The rows of a group lie close to one hidden flat surface of 11 dimensions, which may be shifted away from zero. Surfaces can cross.
In the rows, 128 means zero.
Known rows, each followed by its group:
[141 131 107 135 115 120  96 147  85 118 101  97 132 149 182  99 151 108
 166  76 116 142 130 117 107]  (2)
[ 85  97 146 142 125  89  86 124  89 168 102 107 136 134  96 147 117 107
 121 131 128 100 129 118 110]  (2)
[137 129 112 110 121 131 170 109 147 149 116 144 111 104 132 134 150 165
  95 149 143 104 133 155  97]  (3)
[ 87  90 123 182 142  94 138  94 165 147 178 162 217  79 114 188 119 101
 158 157 143 113 119  65 140]  (0)
[100  94  85 140 142 105 145 107  83 140 147 114 120 137  94 134 131 146
 154 118  98 107 121 133 159]  (4)
[122 142 185 118  92 127  80 136  82 158  81 127  90 178 144 136 165 136
  84  94 149 133 134 164  39]  (3)
[153  83 115 120  92 126 134 127  76 119 114 109 159 150 159 120 221 153
 135  98 123 115 137 122  52]  (2)
[159 154 119 129 161 180 153 104 126 110 184 180 173 114 177 126 223 172
 129 148 157 121 212 108 128]  (4)
[116  98 115 114 150 115 157  85 145 156 128 127 134  91  91 158 140 130
 120 141 111  97 124  84 145]  (3)
[172  89  83 150 117 151 129 151  95 124 182 124 154 126  68 128 128 144
 109 174 119 124 161 199 173]  (4)
[100 110 124 114 150  95 133 215 140  98 122  44 139 113 189 117 104 148
 137 117  84 123 157  82 134]  (0)
[112 127 129 122 131 135  90 113 128 142 102 130 118 121 150 102 134 101
 150 142 138 107 172 123 126]  (3)
[137 120 101 154 161 156 108 121  80 123 201 137 130 118 127 128 164 131
 157 161 114  98 197 115 180]  (4)
[127 165  87 130 118 113 159 137 202 138 122 113 119 127 204 127 114 121
 115  77  93 166 141 147 139]  (1)
[111 128 123  94 116 139 127 126  99  77 151  87  68 177 141  96 164 166
 149  79  79 123 119 117 126]  (1)
[152 151  98 128 128 157 119 108 183 106 168 140 131 130 130 106 119 119
 137 135 116 151 165 135 175]  (4)
[170 145 152 128 156 137 126 149  67 125 110 119 104 127 107 145 118 109
 129  85 110 146  70  97 145]  (4)
[109 121 148 124 160 109 220 127  99 122  96 133 139 121 105 154 118 159
 132  81 132 143  17  84 123]  (2)
[168  82  88 131 108 102 138 169 115 149  77 108 189  96 126 102 116 141
 121 145 180 144 118 178  72]  (0)
[144 144 123 148 138 102  84  99  80 174 107 147 109 114 147 133 130  79
 151  87 152 135  86 108 113]  (1)
[159 179 190 154  87 143  48  88 106 144 118 185 138 159 108 154 159 101
 122 115 197 145 118  98  62]  (3)
[ 75 150  88 140 136  89 151 137 138 151 128 113  76 124 176 118  84 137
 142 111 115 110 111 153 142]  (2)
[ 58 122 134 141 143 121 143 119 139 116 128 117 125 156 133 129 108 101
 156 103  83 130 129 110 168]  (0)
[141  92 151 132 155  92 102 173 100 172  92  91 135  94 117 158  91  81
 113 122 114 131  99 105 134]  (1)
[168 101 131 123 118 114 135 154 138 115 186 105 152  99 137 174 174 177
  97 125 115 120 142  79  91]  (3)
[ 95 133 154 145 133  99 166 158 108 165  23  85 173 137 104 143 108 145
 100  91 132 122 109 107 109]  (2)
[ 59 128 142 111 123 106  89  95 114 145 102 104  69 156 158 108 155 131
 140 101 115  89 163 113  93]  (3)
[ 83 161 166 123 160 118 160 182 151 122  87  83 118 139 139 135  91 168
  89 110 110 127 145 106 146]  (2)
[ 98 141  66 126 136 122 145  68 168 135 104 113 145 122 105  86 128 146
 163 105 133 120 155 107 165]  (0)
[145  45 157 113 145 115 150 137  52 116 135 124 157 124 108 147 169 115
 145 112 120 136  43 103  90]  (2)
[168 132 142 128 121 130 113 122  59 155 128 169 101 139 154 134 181 135
 108 106 165 158  98 171  64]  (1)
[140 116 124 117 161 108 140  79 132 170 181 166 102  91 153 179 176 130
 110 119 130 128 112 111 118]  (1)
[150 112 118 104 115 116  79 161 132  85 140  59  78 123 141 115  93  81
 167 106  60 122 102  78 161]  (1)
[ 99 136 127 115 116 121 180 102 174 145 165 138  95 142  92 177 133 175
  72 123 100 117 122 147 137]  (3)
[198 120 126  92 143 158 127  82 113 109 231 149  60 122  99 161 183 137
 120 123  73 124  99  95 170]  (4)
[172 157 143 141 124 154 145 125 156 127 147 172 169 114 131 152 145 137
 107 141 162 158 135 129 115]  (0)
[129 136 107 159 101 123  72  96 148 189 125 161 134 109 128 138 119  84
 111 179 159 100 191 181 116]  (1)
[172  99 110 127 122 131 154 175 135 125 118 105 166 119  97 122 107 142
  94 136 129 152 124 171 135]  (4)
[ 67 132 129 153 119 108 138 139 145 165  45 107 129 115  81 131  42 103
 122 163 130  79 124 152 157]  (0)
[151 184 129 120 107 159 121 115 189 115 106 130 116 149 115 108 106 110
 117 107 108 160 142 143 163]  (0)
[ 86 158 100 143 133  96 133 108 101 139 105 123 127 112 143 113 124 175
 170 118 182  81 119  84  95]  (1)
[ 59 110 146 144 196 124 180 116  81 123 157 142 146 117 147 155 162 155
 148 133 116  90 140  67 151]  (0)
[210 157 135 110 129 173 192 146 160 146  65 154 142  85 116 124 120 134
  68 148 160 146 117 168 132]  (3)
[ 93 144  98 104 139 121 200  91 110 119  86 115  89 150 123  96 143 186
 150  69 123 117  83 121 121]  (0)
[ 89  97 141  94 160 139 140 105 189 147 101  91 149 154 114 123 149 106
  88  87  51 163 196 126 176]  (4)
[137 202 150 133 153 142 142 114 106 139  79 150 116 124 165 136 143 137
 137  76 149 132 111  66 124]  (4)
[104 118 141 135 119 101 100  90 105 144 165 154 122 124 112 154 153 154
 140 150 173  99 118  97  79]  (2)
[155 134 158 139 170 109  83 200  55 120  89 100 147  98 138 111  85  98
 165 120 164 141  95  66 125]  (1)
[128  87 108 119 122 126 111 122 109 150 144 135 124 130 164 121 182 128
 113 156 127 113 179 185  95]  (4)
[109 155 129 163 108 139 160  94 168 171 114 163 182 140  69 168 125 144
  72 133 149 128 165 167 139]  (3)
[127  74 141 116 157 128 173 151  88  85 151 138 164 135 146 122 155 138
 149 131 132 151  76 124 112]  (2)
[163 126 172 124 175 163 161  68 111 163 106 177 155 125  61 175 184  99
  91  85 115 156 109  94 153]  (4)
[ 97 119 122 134 142 105 164 158 135 111 127 109 147 108 167 131 109 153
 147 129 130 116 113  98 118]  (0)
[111 136 115 123  94 116 176  72 116 149  90 132 110 150  76 141 132 153
 118  74 126 121  64 140 107]  (1)
[114 101  93 122 116 102 113 151 173  90 187 102 134 118 194 110 122 127
 162 145 106 128 149 124 126]  (0)
[ 97 118 178 119 133 130 152 136  87 162  59 111 128 177  98 147 163 151
  59  83 102 136 140 160 100]  (2)
[153 156 137 124 154 152 125 101 107  95 168 166 118 135 128 122 153 133
 163 109 150 146 102  77 146]  (1)
[105 150 140 130 122 158 169 143 143 107  92 123 173 157 154 108 172 181
 106 111 131 129 196 140 102]  (2)
[139 124 186 129 146 135 119 136  96 118 161 123 123 183  76 185 146 119
  87  63  77 180  93 110 145]  (3)
[130 124 154 120 141 127 141 193 119 118 104  84 127 152 133 135 103 138
  85  89  92 169 113 147 139]  (3)
[ 72  94 130 130 135 103 158 104 122 133 158 143 147 117 116 146 155 172
 130 155 154  90 129 115  94]  (2)
[174  94 135  98 143 141 157 173  81 116 128  97 116 157 133 127 163 154
  89  84  88 169 104 156 115]  (4)
[169 154 121 121  57 156 121 153 129  86  98 115 109 154 100  94 109 148
 129 129 145 127 105 157 103]  (1)
[127 175 140 146 115 114 104 171 191 115 141 102 154  92 149 149  87 157
 117 144 147 111 169  62 128]  (3)
[134 142 139 130 133 145 171  92 139 161 103 152 155 153 101 158 191 170
  70  83 132 148 150 143 106]  (0)

New rows, each followed by its group:
[124 123 131  83 146 125 132 173 106 119  73  72  70 134 199  82 139 142
 125 102 100 121 146 127 109]  (3)
[ 93  72 153 166 157 137 114 145 121 119 133 158 233 110  89 127  97  76
 155 213 166 131 162 135 157]  (2)
[198 106 107  99 147 118 109 180 151 116 100  68 175  85 125 112 117 123
 122 105 118 164 144  85 143]  (0)
[227 176 132 109 121 192 119 148 187  99 198 132 100 109 112 150 147 159
  71 163 100 130 193 127 174]  (4)
[109 102 113 138 115  63  66 142  91 160 132  78  87 107 147 148 105 107
 160 117 123  90  92  82  97]  (2)
[151 111 123 127 116 141 113 125 140 142 129 161 128 105 118 122 114  99
 123 181 148 130 127 169 121]  (3)
[120 126 162 142 143 139 169 150  79 121  84 149 171 168 126 116 135 134
 121  99 150 171  94 169 111]  (2)
[ 98 119 132 156  98 101 133 154 107 147  91 131 184 124 140 127 128 170
 121 155 198 103 139 160  47]  (2)
[ 98 126 145 129 121 114 182 112 113 152 112 119 129 163 103 168 169 191
  73  70 104 142 107 141  99]  (3)
[ 58 156 127 141 137 111  86  66 150 119 184 135 119 140 139 143 138 126
 175 113 118 100 160  49 149]  (3)
[ 97 187 153 121 127 140 107 143 174 103 135 129  75 155 163 109  77 125
 118 129 112 143 150 140 155]  (3)
[136 138 128 101 123 159 163  93 120 146 117 164  95 148 128 119 179 152
  94 115 126 139 133 182 108]  (3)
[131 130 163 122 151 116 192 147  74 136  66 117 121 150 115 146 126 142
 110  50 119 165  35 124 117]  (2)
[100 173 129 137 123 136 159 141 132 132  62 126 146 157 163  89 125 162
 116  97 157 150 155 164 106]  (3)
[147  72  98 143 109 115 129 105  46 173  59 121 146 150 119 122 159  66
 151  71 102 136  74 171 107]  (2)
[188 128 145 103 135 143 110 166 128  85 176 119 120 112 162 128 149 132
 132 127 126 155 120  93 119]  (3)
[ 95  67 156 104 149 100  62 123 127 151 148  82  73 116 114 150 114  78
 127 147  60  88 144 101 151]  (3)
[170 132 137 125 139 139 141 139 121 138  84 116 171 107 137 128 173 153
 107 113 141 127 155  88 108]  (3)
[134 124 101 134  99 105 162 125 136 136  85  99 157  95 153 139 146 158
 143 108 133  93 116  74  86]  (2)
[117  84  87 133 102  80 152 128 159 171 120  99 117  64 144 161 100 125
 117 169 107  61 118 141 111]  (2)
[141  66 110 123 108 108 151 137 117 170 113 115 154  99 123 156 172 169
  76 159 138  94 149 166  68]  (3)
[ 90 105 118 134 150 121 150  91  56 137  83 151 146 166 129  97 159 120
 167  74 147 155  81 148 108]  (3)
[176 147 153 124 126 183 143 150  98  69 142 163 158 163 112  93 143 148
 131 139 164 174 105 161 120]  (1)
[105 125 156 136 138 178 140 101 124  90 153 177 199 168 126 112 198 149
 140 145 153 144 192 126 121]  (2)
[136 171 125  90 145 147 148 124 161 119  95 128  84 102 165  99 123 137
 130 124 128 114 135 101 139]  (3)
[123 116 108 116 121 129 113 112 124 115 166 124 102 135 148 120 150 139
 139 135 117 113 138 129 126]  (1)
[128 103 139 119 124 128 132 120  55 117 132 142 123 143  95 118 164 167
 141 142 165 108 100 138  84]  (1)
[148 136  94 147 151 154 194 141 110 123 149 122 181 109  77 148 148 203
 102 141 128 107 160 106 171]  (4)
[119 117  77  96 108 100 185  74 158 134 147 122  74  78 124 134 139 196
 141 156 133  62  89  97 102]  (0)
[131 102 134 108 137 113 154 171 147 136 134  76 124 118 122 161 133 165
  69 122  76 125 149 128 130]  (3)
[116 105 149 106 151 126 122 144  97 109 153 112  92 175 138 118 140 120
 128  92  83 165 106 143 142]  (3)
[114 132 138 150 115 105 125 164 113 124 117 116 169 142 139 137 125 151
 122 107 155 140 121 124  85]  (3)
[184 109  99  94 146 176 173 131 123 101 154 155 113 126 165  82 166 127
 127 151 119 165 135 197 148]  (3)
[138 155 122 135 105 119 165  58 197 145 124 159 132  98  66 179  97 113
 121 118 135 123  67  78 142]  (0)
[197 164 120  91 159 172 171 145 151 124  53 131 127  72 165  75 125 116
 128 145 151 123 151 115 147]  (3)
[135 112 111 126 158 119 126 111 117 142  80 128 161  74 124 110 111  88
 174 144 154 108 104  76 142]  (3)
[153 135 189 143 143 174 120 118 104 129  74 150 185 161  68 141 151  77
 111  99 121 165 136 118 153]  (2)
[176 105 104 120 116 153 127  88 135 107 158 134 139 111 142 131 184  94
 161 115  84 111 138  82 147]  (2)
[160  58 166 126 130 110 136 187 115 113 129 112 195  69  98 164 115 117
 127 184 149 111  90  78  92]  (2)
[112 186  83 161  77 133 152 121 195 102 106 164 149 123 154  82  60 124
 175 159 187 127 109 171 122]  (0)
[147 168 112  91 155 148 130 139 180 109 110  83 102  89 122 111 104 158
 123 134 103 104 189  66 181]  (0)
[157  87 126 116 140 104 122 143 107 112 154 131 129  96 130 135 109  99
 152 151 135 141  54 111 112]  (3)
[190 117 148  83 129 179 138 125 204 116 154 159 153 122 169 119 192 116
  77 137 117 187 188 158 116]  (4)
[105 143 153 100 141 124 127  91  85 142  67 125  72 151 146 109 157 128
 142  76 132 119  87 104  92]  (3)
[143 137 120 153 100 147 139 129 116 131 120 167 160 137 154 113 149 135
 126 145 171 138 143 181  89]  (2)
[141 174 138 114 115 147 105 160 133 123  80 115 122 136 195  91 159 154
 117 117 155 127 199 131  85]  (3)
[133  97 126 121 160 123  95 129 104 126 118 123 147 109 137 103 118  75
 176 144 129 131 129  98 151]  (3)
[ 94 111 152 149 155 127  99 133  94 132 101 117 168 144 104 122 109  73
 156 116 112 146 137 108 164]  (2)
[ 77 133 132 146  96 123 159 122 135 108 145 160 106 155 162 127 105 126
 150 136 127 122  84 166 112]  (0)
[ 89  89  75 118 117  89 181 125 133 155 134 106 111 159 204 122 170 162
 112  69  84 149 113 195  87]  (1)
[181 132 102 112 108 156 136 106 129 106 155 172 103 108 133  99 137 127
 151 180 161 124 104 168 119]  (0)
[164  98 149 103 114 153 156 150 110 106 141 140 126 153 103 129 154 154
  87 144 125 152 109 191  99]  (1)
[ 20 134  97 184 134  68  74 115 111 177 117 124 129 128 134 117  55 102
 184 154 167  90 148 136 130]  (2)
[163 148 170 149 113 166 118 128 142 156 103 170 153 151  67 153 109  92
  67 138 141 168 133 196 141]  (3)
[144 133 120 101 115 128 166 111 145 125 109 146 110 148 168 105 158 146
 116  81 143 173  80 164  75]  (4)
[155 112 130 122 117 118 144 182 110 138 100  89 171 127 160 142 178 190
  86 106 135 130 169 125  67]  (3)
[106 162 115 141 112 132  86  80 145 163 142 144  87 143 141 131 139 113
 136 128 116 106 180 142 139]  (2)
[151  47 127 132 128 121 152 160  89 126 103 113 184 104 128 133 138  91
 138 137 117 126  94 137 106]  (2)
[ 73 113 129 151 138  82 180 115 118 155 100 145 162 105  99 161  96 159
 135 142 173 104  69 116  96]  (2)
[134  73 137 114 122  87 123 166 133 113 142  87 108  96 124 158  74  82
 148 138  83 121  46  95 138]  (0)
[106 164 137 146 126 146  66 140 135  67 197 164 105 177 180  77  94  87
 191 135 144 174 122 158 150]  (3)
[ 43 135 138 162 132  99 125 159 122 137  88 110 187 145 146 106 102 163
 137 150 179 112 186 147 102]  (2)
[175 136 111 144  95 130 134 185 106  84 100 132 172 111 145  91  89 137
 168 149 195 147  63 139  84]  (1)
[124 120 168 158 139 122 142 130 143 140 130 150 169 104  96 185  99  93
 113 141 120 129  95  90 148]  (0)
[116  95  78 152 133  99 147 135 129 146  81 103 162  92 146 119  82  70
 180 122  99 113 102 106 159]  (2)
[179 101 149 119 147 168 114 126 123 149 145 133 142 120  64 161 159 105
  71 153  94 130 178 149 171]  (4)
[151 102 149 131 129 137 149 162 165 118 133 141 188  73 113 151 100 117
 113 199 151 116 130 112 125]  (2)
[228 159 148 110 133 157 136 136 141 119 104 144 146  67 132 146 153 134
 112 137 164 130 114  58 106]  (3)
[133 156 147 116 134 162 149 132 111 150  72 140  85 112  92 120 107 141
  89 191 140  74 154 171 145]  (0)
[116  85 119 118 145 101 175 133  71 113 151 110 141 148 140 136 180 173
 142  70 110 154  71 121  91]  (3)
[129 153 120 139 130 123 142 149 119 122  87 118 179 120 168 107 150 160
 138 105 167 129 151 102  92]  (3)
[ 88 186 185 148 147 122 110 154 133 134 106 133 132 143 106 140  81 144
 105 129 163 141 139 106 138]  (2)
[111 131 123 166 111 128 134 117 153 150 113 158 175 125 124 134 115 118
 119 166 161 126 167 167 123]  (0)
[195 138 160 130 159 163  90 149  86 123 152 134 109 100 123 157 139  96
 119 141 109 124 146  86 161]  (4)
[143 105 138 140 139 115 138 208 135 115 143  85 179 126 125 151  99 138
  93 120  97 161 141 127 147]  (3)
[137 106 115 107 160 148 123 140  74 120  92 108 107 122 113  71 116 108
 155 146 125 118 135 154 167]  (0)
[126 156 139 136 113 123 114 117  74 183  81 117  59 145  95 153 122 132
  89 102 107  98 119 153 123]  (4)
[126 119 145 143  90 113 129 179 178  99 187 140 119  84 182 174  79 119
 123 214 124  93 111 128 107]  (0)
[146  87  95 140 124 117 142 154 109  84 161 136 178  95 131 104 106 119
 195 163 175 134  64 111 114]  (1)
[ 86 191 133 159 130 143 137  96 128 112 136 168 154 199 130 113 142 146
 137  71 149 179 138 145 134]  (3)
[ 56  91 137 110 159  85 184 136 126 127 146 100 104 114 137 153 121 182
 121 129 108 101  93 104 121]  (2)
[116 101  98 124 166 137 116 112 115 127 122 115 167 106 169  94 179 122
 174 129 121 107 200  76 145]  (3)
